The rows of a group lie close to one hidden flat surface of 9 dimensions, which passes through zero. Surfaces can cross.
In the rows, zero is written as 128.
Some rows, each with its group after it:
[136 144 153 167  28 141 180 111 115  66 127 140  84 134 101  63  96 170
 136 139  92] : k_513
[170 129  95 140  98 107 118  94 144 136 121 103  96 110 120 135 136 119
 125 101 117] : k_688
[ 84 136 113  86 143 141 155 142 137 150 138 110 159 119 150 112 113 119
 103 137 137] : k_447
[140 129 136 156 118 111 125 103 126 112  86 159  89 133 112 123 138 159
 138 117 108] : k_447
[149 105 150 128  95 164 111 127 143 133 118 176 106 136 110 148 138 142
 147 121 107] : k_688
[143 143 148 162 174 114  97 149 124  84 129 118 104 147 124 141 111 116
 174 151 134] : k_623
[ 80 150 157 103 143 144 149 109 144 120 108 171 148 138 134 114 131 135
 166 126 178] : k_447
[ 92 152  92 118 172  79 131 126 155 118 115  96 134 120 144 122 122 140
 137 113 165] : k_623
[124 149  94 144 213  97  68 110  91 109 102 110 108 115 174 113 141 139
  41  82 122] : k_513
[156 125 140 111 143 158 119 101 132 136 109 155  98 113  97 143 124 112
 142 122 134] : k_513
[107  97 120 107 110 155 187 129 105 168 122 182 160 135  99 128 148 139
 117 154 119] : k_513
[140 110 157 176 134  88 117 152 111 141 118 159 129 157 113 139 163 162
 185 139  86] : k_447
[ 93 126  92  92 119 128 145 141 152 207 139 107 184 141 177 137 159  90
 132 139 127] : k_447
[127 112  70 138 131 124 116 152 144 104 133  79  93 139 142 151 110 105
 106 158 148] : k_447
[142 128 142 123  89 128 166 131 122 139 136 126 151 116 112 129 115 129
 111 146  92] : k_513
[131  94 143 176  75 125 124 105  77 134  93 176 118 157 145 112 174 154
  89 136 107] : k_688
[152 140 120 137  80  98  99 109 187 130 116 119 128 128 148 169 147 121
 149 102 125] : k_623
[137 121 124 148 144 134 100 131 137 107 107 181 106 142 109 150 152 160
 146 109 111] : k_688
[101 126 160  92 182 194 133 154  94 158 163 113 166 143 156 122 116  51
 137 177 175] : k_688
[114 108 127 155 120  99 104 164 146 118 128 166 154 155 129 164 164 176
 147 119 117] : k_623
[139 129 148 104 139 154 144 114 110 123 126 164 131  99  89 121 116 147
  99 110 112] : k_513
[111 121 131 128  90 127 149 110 139 125 127 135 129 139 126 121 132 132
 160 135 175] : k_447
[134 128 118 160  84  99 161  96 101 133 100  92  94 136 143  86 121 118
 118 155 125] : k_513
[137 112  84 149  55  97 144  76 125 165  82  97  98 138 168 114 155 107
 105 139 135] : k_688
[ 99 144  99 129 150 127  98 146 158 106 136 126 132 147 166 136 143 135
 133 113 143] : k_513
[109 124 103 143 167 113  91 156 111 120 152 133 155 141 154 130 155 150
  98 104 126] : k_513
[140 132  97 135 149 125 105 117 129 127 123 123 116 127 142 144 143 112
 112 116 133] : k_623
[133 150 204 103 138 195 120 131 110  76 144 182 138 109 103 114  92 141
 108 113 119] : k_688
[150  92 142 124 111 103 171 136 120 167 153  78  99 105  60  93  94 143
 194 139 132] : k_688
[150 136 114 152  53 118 128 123 148 121 163  73 123 135 152 117 126 101
 156 135 137] : k_513
[134 167 116 113 181 148 114 108 140 118  95 105  91 125 154 133 108  74
 121 143 130] : k_623
[105 154 120 113 180 124 154 106  80 131 131  79 136 114 149  80 102  86
  92 149 169] : k_688
[114 112 164  96 132 141 145 160 138 144 119 135 123 114 103 122  91 162
 117 133  85] : k_688
[142 188 177 123 166 125 115 131 177  96  99  92  97 133 146 144  77  75
 194 162 121] : k_623
[122 159 193 121 205 141 109 140  94  94 125 190 152 114 106 115 118 173
 110  98  87] : k_447
[109 112 158 105 173 147 121 206 130 142 184 159 194 137 106 154 132 148
 163 132 104] : k_623
[157 124 150 147 127 132 120 136  91 134 143 114 132 127 127 127 128 105
 115 146 102] : k_623
[140 144 135 114 103 146 129  73 111 114 134 131 136 103 131 113 127 104
  93 100 172] : k_447
[142 111 137 137 125 110 128 160 108 155 185  96 168 126 122 131 136 115
 150 137 128] : k_623
[ 98  80  96 154 115 101 146 202 126  87 143 107 112 150 108 134 105 189
 103 165 114] : k_447

New rows, each followed by its group:
[109 132 115 128 109 151 121  94 129  94 146 121  84 125 125  73 122 139
 157  91 199] : k_513
[ 90 154 115  88 112 144 152 117 151 110 153 118 151 102 134  92 104 142
 101  96 162] : k_513
[118 141 144 120 118 107 130 136 174 114 138 119 137 128 114 136 112 147
 187 117 149] : k_623
[131 143 147  97 112 169 127 113 152 119 118 135 117 112 131 129 102 114
 110 123 124] : k_688
[187 132 108 112 141 116 118 109 121 159 152  65 107  77 105 127 105  95
 101 103 102] : k_688
[113 146  89 138 150 116 142  90 144 112 104 126  86 142 118 113 137 117
 187 131 190] : k_688
[103 101 168 164 102 105 141 164  75 128 160 143 182 160 137 109 149 156
 128 157 129] : k_688
[162 121 113 147  77 140 108 132 155 136 159 111 127 146 141 157 146  87
 173 138 132] : k_513
[135 112 151 129  41 144 134 114 167 123 110 176 120 135 111 142 135 163
 150 114 120] : k_623
[158 142 150 136 136 170  89 111 100  95 136 172 130 125 136 139 144 112
  86 106 117] : k_688
[116 126 122 155 104 107 164 134 112 130  97 130 123 148 140 116 133 141
 116 165  94] : k_513
[ 94 131  91 125 181 129 116 118 122 127  86 153 113 143 154 125 150 138
  98 120 137] : k_513
[154 123 142 140 154  92  98 152 115 149 144  93 157 122 143 160 131 109
 109 133 102] : k_513
[144  93 142 176 122 112 109 172 119  72 146 137 101 149  89 150 117 170
 158 149 128] : k_447
[119 138 156  87 172 125 128 144 188 147  87 129 131 128 122 185 103 103
 175 161 133] : k_513
[186 112 116 132 157 133  83 135 116 151 163 114 128 108 111 161 144 101
 120 105  95] : k_688
[183  98 148 194 121 105  81 142  73  97 175 128 144 138 112 156 152 123
 125 126 144] : k_447
[123 153 198 138 150  99 136  90  74 183 123 159 197 134 149  93 176 118
 163 113 132] : k_447
[176 132 124 126 141 135 113 108 113 135 157 101 116 100 107 125 120  95
 124 110 131] : k_688
[141 128 132 140  81 109 149 111 159 109 139 123 106 122  87 117 118 150
 196 117 154] : k_688
[142 156 136 131 111 103 116 130 159 115 134  74 125 119 152 135 103 108
 133 130 124] : k_513
[114 144 143 108 132 145 139 138 123 101 149 153 152 106 110 114 111 165
  92 102 109] : k_513
[111 121 182 137 149 106 165 139 127 124  62 150  96 146  95 127  97 156
 175 182 110] : k_513
[127 173 121 139 173 139 107 103 143  50 120 176 109 130 110 133 134 144
 158  96 165] : k_688
[118 135 134 139 153  89 113 117 103 116 128  82 117 116 143  90 114 139
 108 111 156] : k_513
[112 145 137 122 142 155 118 123 155  86 103 166  88 136 117 121 116 153
 154 117 137] : k_513
[148 118 127 139 130 113 126 125 108 139 129 119 119 116 110 118 131 139
 112 120 106] : k_688
[117 125  84 113 124 117 136 106 120 153 120 123 138 111 147 117 148 134
  70 103 128] : k_623
[124 119 160 111 136 155 151 121 122 125 119 142  97 120  85 101  99 143
 161 132 137] : k_688
[130 120 136 131 112  95 133 159 135 134 142 111 151 118 118 132 118 160
 108 121  90] : k_688
[119 114 133 126 148 125 127 157 111 135 155 137 159 128 116 129 133 148
 124 126 117] : k_623
[156  93 127 131 156 123 136 141  71 190 179  67 138 117 113 112 128  77
 150 154 145] : k_688
[129 105 172 128 135 135 131 100 101 127 138 124  90 115  79  83 107 142
 190 111 202] : k_513
[ 98 108 145 156  80 133 177 145 102 110 137 163 127 156 101  81 130 180
 160 151 126] : k_513
[ 90 143  74 109  97 145 163 122 144 131 125 140 154 132 161 120 145 131
  85 129 120] : k_513
[128 137 141 112  82 139 156  92 146 114 113 131 104 109 106 101 104 144
 133 112 148] : k_623
[156 117 107 130 147 137 112 106 129 141 104 138  84 117 108 137 139 126
 132 108 113] : k_688
[120 111 135  82 144 162 128 185 160 157 183 174 212 128 106 192 147 130
 141 124 114] : k_513
[141 138 122 148 136 120  96 131 140  98 126 162 132 134 126 153 151 152
 121 102 106] : k_688
[122 140  99  81 113 160 144 113 159 130 123 113 109  97 127 119  96 123
  80 112 115] : k_447
[ 95 130 122 147 145 104 126 145 135 127  84 136 124 167 164 144 142 132
 134 161 118] : k_623
[170 161 171 107 127 182  98  81 153 106 120 189 109 105  96 142 129 120
 159  81 132] : k_447
[150 115 121 145  95 119 154  95  92 149 115 111 112 121 122 102 130 115
 105 142 119] : k_513
[157 120 105 146 164 129  85 129 119 132 118 158 114 131 127 161 161 133
 109 105  94] : k_688
[152 145 128 137 117 143  94 107 139  92 140 116  91 119 129 117 119 120
 138  97 140] : k_513
[153 124 142  93  56 162 134 118 182 167 156 125 145 112 124 149 125  95
 170 118 132] : k_623
[101 112 118  80  89 154 169 147 178 171 164 127 184 131 120 154 126 100
 180 151 171] : k_513
[130 118 140 145 140 164 120  99  75 127 108 167 111 149 137 109 152 110
 119 138 149] : k_688
[115 126 122 159  85 124 136 145 114  99 168 123 135 143 135  90 137 159
 136 121 131] : k_513
[114 137 126 115 173 120 118 158 151 109 129 143 134 126 112 145 119 156
 142 119 111] : k_688
[137 113 152 162 121  75 124 153  93 138 158  79 150 129 134 116 124 135
 131 141 124] : k_513
[127  89 144 153  98 110 154 157  97 153 159 125 160 147 112 120 143 139
 159 153 130] : k_513
[ 88 138 101  87  95 143 164  95 167 156  93 146 131 126 147 115 136 133
 125 118 147] : k_447
[136 116 120 138  70 121 136 106 142 134 122 127 118 131 129 125 138 130
 138 122 144] : k_623
[135 149 171 106 120 126 136 156 169 115 143 117 156 111 115 156  89 129
 143 138 101] : k_513
[155 140 142 140 125 124 117 109 128 116 110 111  95 120 126 125 112 117
 129 129 118] : k_513
[138 180  99 134 163 116  68 129 158  81 111 106 112 123 184 150 123 121
  67  98  85] : k_513
[115 145 114 125 106 126 131 134 151 114 144 111 138 130 148 121 121 127
 126 124 131] : k_513
[145 135 140 101 161 133 121 110 143 144  99 127 118 109 118 156 114 104
 120 130 124] : k_513
[131 157 154 126 152 115 132  92 119 162  87 152 130 123 137 107 149 125
 146 114  98] : k_447
[140 139 102 133 161 114  91 150 145 122 149 126 155 129 146 173 147 120
 116 111 111] : k_688
